The rows of a group lie close to one hidden flat surface of 6 dimensions, which passes through zero. Surfaces can cross.
Some rows, each with its group after it:
[  1   8   5   9   6  11  -7   3   5   5 -25   9 -66]
liril
[-28  42  15  23 -11  19  20   6  38  24  -1  -5 -43]
zafez
[  2 -11 -28 -43 -15  19  35 -21  -8  49  14  29 -20]
retep
[ -2  -7  17  46  -2 -11  17  -5 -46  21 -23  13  46]
zafez
[  0  39   9   7  -1  25   5   3  48  -3   5 -10 -29]
zafez
[ 20  33  10   1 -19 -13 -21  37  -5  -9   4 -44  20]
mab
[ 30 -13  -7  -3   3  14   4 -11 -29   1 -15  13  14]
retep
[ 23  32  35  16  45  19  -2 -12 -14 -24  19   7  42]
zafez
[ 13  19 -12 -24 -16 -10 -35  39  30 -17   4 -39 -44]
mab
[ -4 -30  -2  -8 -20  -5   6 -16  -4  -7   7  -7  -8]
mab
[-10 -13 -10 -29 -18   3  22 -14   9  14  28   5  -4]
liril
[  9   7  -1  11  -7  13  18  -2 -22  31 -14  14   7]
retep
[ -3  -1 -10  17 -10  -1 -22  10  11   1 -57  -4 -71]
zafez
[ -6  -6 -23 -64  -9  17  28 -11   8  44  46  18 -22]
retep
[  1  -8  12  16  20   2   5 -13 -20  -5 -12  16  15]
liril
[  7  18   3   7   2  11  -5  16  -4   9 -15  -6 -21]
retep
[-5  5 10 13 -1  2 10  1 -7 12  1  4 -5]
liril
[ 19 -21  -9 -20  26 -14 -11 -13 -11 -34  22   7  59]
liril
[ 16  25  18  -4  21   9   5  12 -26  13  15   4  14]
retep
[-21 -53  10   0 -31 -18  31 -37 -18  -1  21   2  -1]
mab
[  9  24   8 -14 -13   0   4  14  -7  12  26 -15  19]
liril
[ 44  45  -5 -16  -2   6 -27  26  15 -28  15 -40  42]
zafez
[-48  13  36  37  18  -7   7   6   8   5   8  13 -23]
retep
[ 25   1  -3 -48  -8   6   9 -11 -14  10  56  -8  25]
liril
[  4  17  11  24  20  17   9   2 -15  14 -24  21  26]
mab
[ -1 -10 -11   2  -9  -3   0  -4  13  -3 -22   0 -14]
liril
[ -2  -3 -13 -12 -19  -7   9   2   5   7  13 -10  25]
mab
[-28  33  17  31 -15   6  26  13   7  30  -6 -11   7]
zafez
[-22 -27  -4   0   1  10  24 -27   3  18  -8  30 -38]
retep
[ 14  -8  17  18  -3  -6 -14  -2 -22 -17 -19  -9 -10]
mab
[-29  -4  26   3 -37 -25   8  16  -9  10  34 -34 -21]
mab
[  3 -23 -12 -15   5 -14 -20   8 -15  -7 -16   6 -24]
zafez

New rows. What belongs after each?
[ -5 -16  -8 -17   3  -8 -13  -6  18 -25  21  -6  -2]
retep
[ 15  13   6  -7 -15  14   9   3 -13  20   5 -13 -19]
liril
[  1  35  34   7  32 -13 -20  30 -10 -18  29 -15  31]
retep
[ 30  16  33  15  32  14  -8 -11 -47  -5 -10  15 -11]
liril
[ 22  10 -19 -26 -18   5  -6  11  -2   9   3 -14   4]
retep
[  8   2  -9 -25   4  17   8  -9  -6  24  -1  23 -46]
retep
[-19 -38   4  35 -13 -16  24  -7 -55  29 -30  20  30]
zafez
[-38  14  10  14   0 -17 -16  42  -8  30 -30  -1 -81]
zafez
[ -9  -3   9 -15  -7  13  23 -13  -8  20  26   8 -21]
liril
[-13   1   4  15 -13   5  25  -9  -4  15   3   6  30]
zafez
[  1  11 -18  -7  -5   8  10  -3  12  13  -2   2  31]
mab
[ -7 -19  25  28   8  -4   3 -17 -24  -8 -19  13 -20]
mab
[ -9  24   6  -3  -7   5  10  20   3  28  15 -11  -4]
retep
[ 10 -13  -5  37 -15  11  14 -21  -9  -1 -42   8  13]
zafez
[-12  -2  30  35 -25 -11  13   3 -23  10  -3 -12   8]
mab
[ -2 -35  10  22  10  19  18 -44 -24   0 -28  37 -29]
liril
[ 29  -3  -3   4 -27  13   7  -8 -17   5 -20 -10  -7]
liril
[  2  -1   4   5 -30  16  30  -9 -11  35  -4   2 -20]
liril
[-12 -17  -7  -3  31 -12 -17  -7  13 -25   0  20  -1]
liril
[-19  -3  62  51  17  -8   5  -6 -50  -5  -5  10 -16]
mab
[-27   1  -8  -3  14  12  13  -4  24  24  -4  27 -47]
mab
[ 20 -16 -28  23 -32  20   1 -13  -3   9 -76   7 -45]
retep
[ 20 -21   0   9  16  -7 -15 -13 -13 -31  -9   6  26]
retep
[  6  22   3  36 -56 -13 -11  37  -3   4 -35 -54  -7]
mab
[-25   3   6   9 -11 -15   6  13  16  -6  16 -11  23]
retep
[  0  25  -9 -11 -20 -16 -21  39  11   2  -4 -32 -13]
zafez
[ 19 -24 -11   9  -6 -18 -27  14 -29 -10 -41  -6  -8]
zafez
[ -2  11 -15 -25   5   1  -7   9  22   2   9   2 -12]
mab
[-30  -3 -10   1 -16  -5  10   3  24  13  -4   6 -18]
liril
[ 13   1  52  17  51 -10 -35  -4 -42 -41   0  14 -53]
mab
[  3   5  -6  28 -39   9  12   5  -1  17 -37 -16   2]
liril
[ 52   5  -9 -29 -50  25  19  -8 -26  19  11 -27   1]
liril
[  4 -22  17   3  41  -9 -22 -22  -9 -44   3  22  -9]
retep
[  8   4  12  33  14  15  -3 -18   1 -13 -37  11 -28]
zafez
[  5  45 -11   4  33  19 -10  21  24  15 -22  11 -19]
mab
[ 25   1 -13   3   2  -3 -32   8   7 -25 -32 -11  -9]
liril
[-17 -35  16   8 -33 -15  15 -13 -19   2  16 -12   9]
mab
[ -6 -16 -14 -34 -12   3  16 -11  10  10  37   2  -4]
liril
[ 20  11  -4  -4 -21   0   1  16  -4   5   6 -24  21]
liril
[  1 -10  -6  14 -22   9  15 -16  -1   9 -26   5 -18]
liril
[ 28  -3  -2 -30  23   7 -11 -10 -18  -5  16  11 -10]
retep
[ 21  46  -3  -1  -8   1 -25  35  20  -9 -10 -34  -8]
zafez
[  7 -22   2  28 -30  24  29 -32 -20  22 -47  15 -56]
liril
[-36  -8  34  37  36  -1  16 -20 -11   0   5  34 -12]
retep
[ 39  32 -16   1 -46  -2 -22  44  11   1 -20 -58  22]
liril
[-25 -11   4  20 -12  -6  25   1 -22  33   0   8  25]
zafez
[-19 -18 -30 -23 -38 -28  -4  28  -5  27   3 -17  -5]
zafez
[-36 -24  28  10   6  -7  15 -19 -13   5  17  17 -41]
mab
[-12 -20  -5  37  -1  -7  10 -14  -7  -3 -26  12  40]
liril
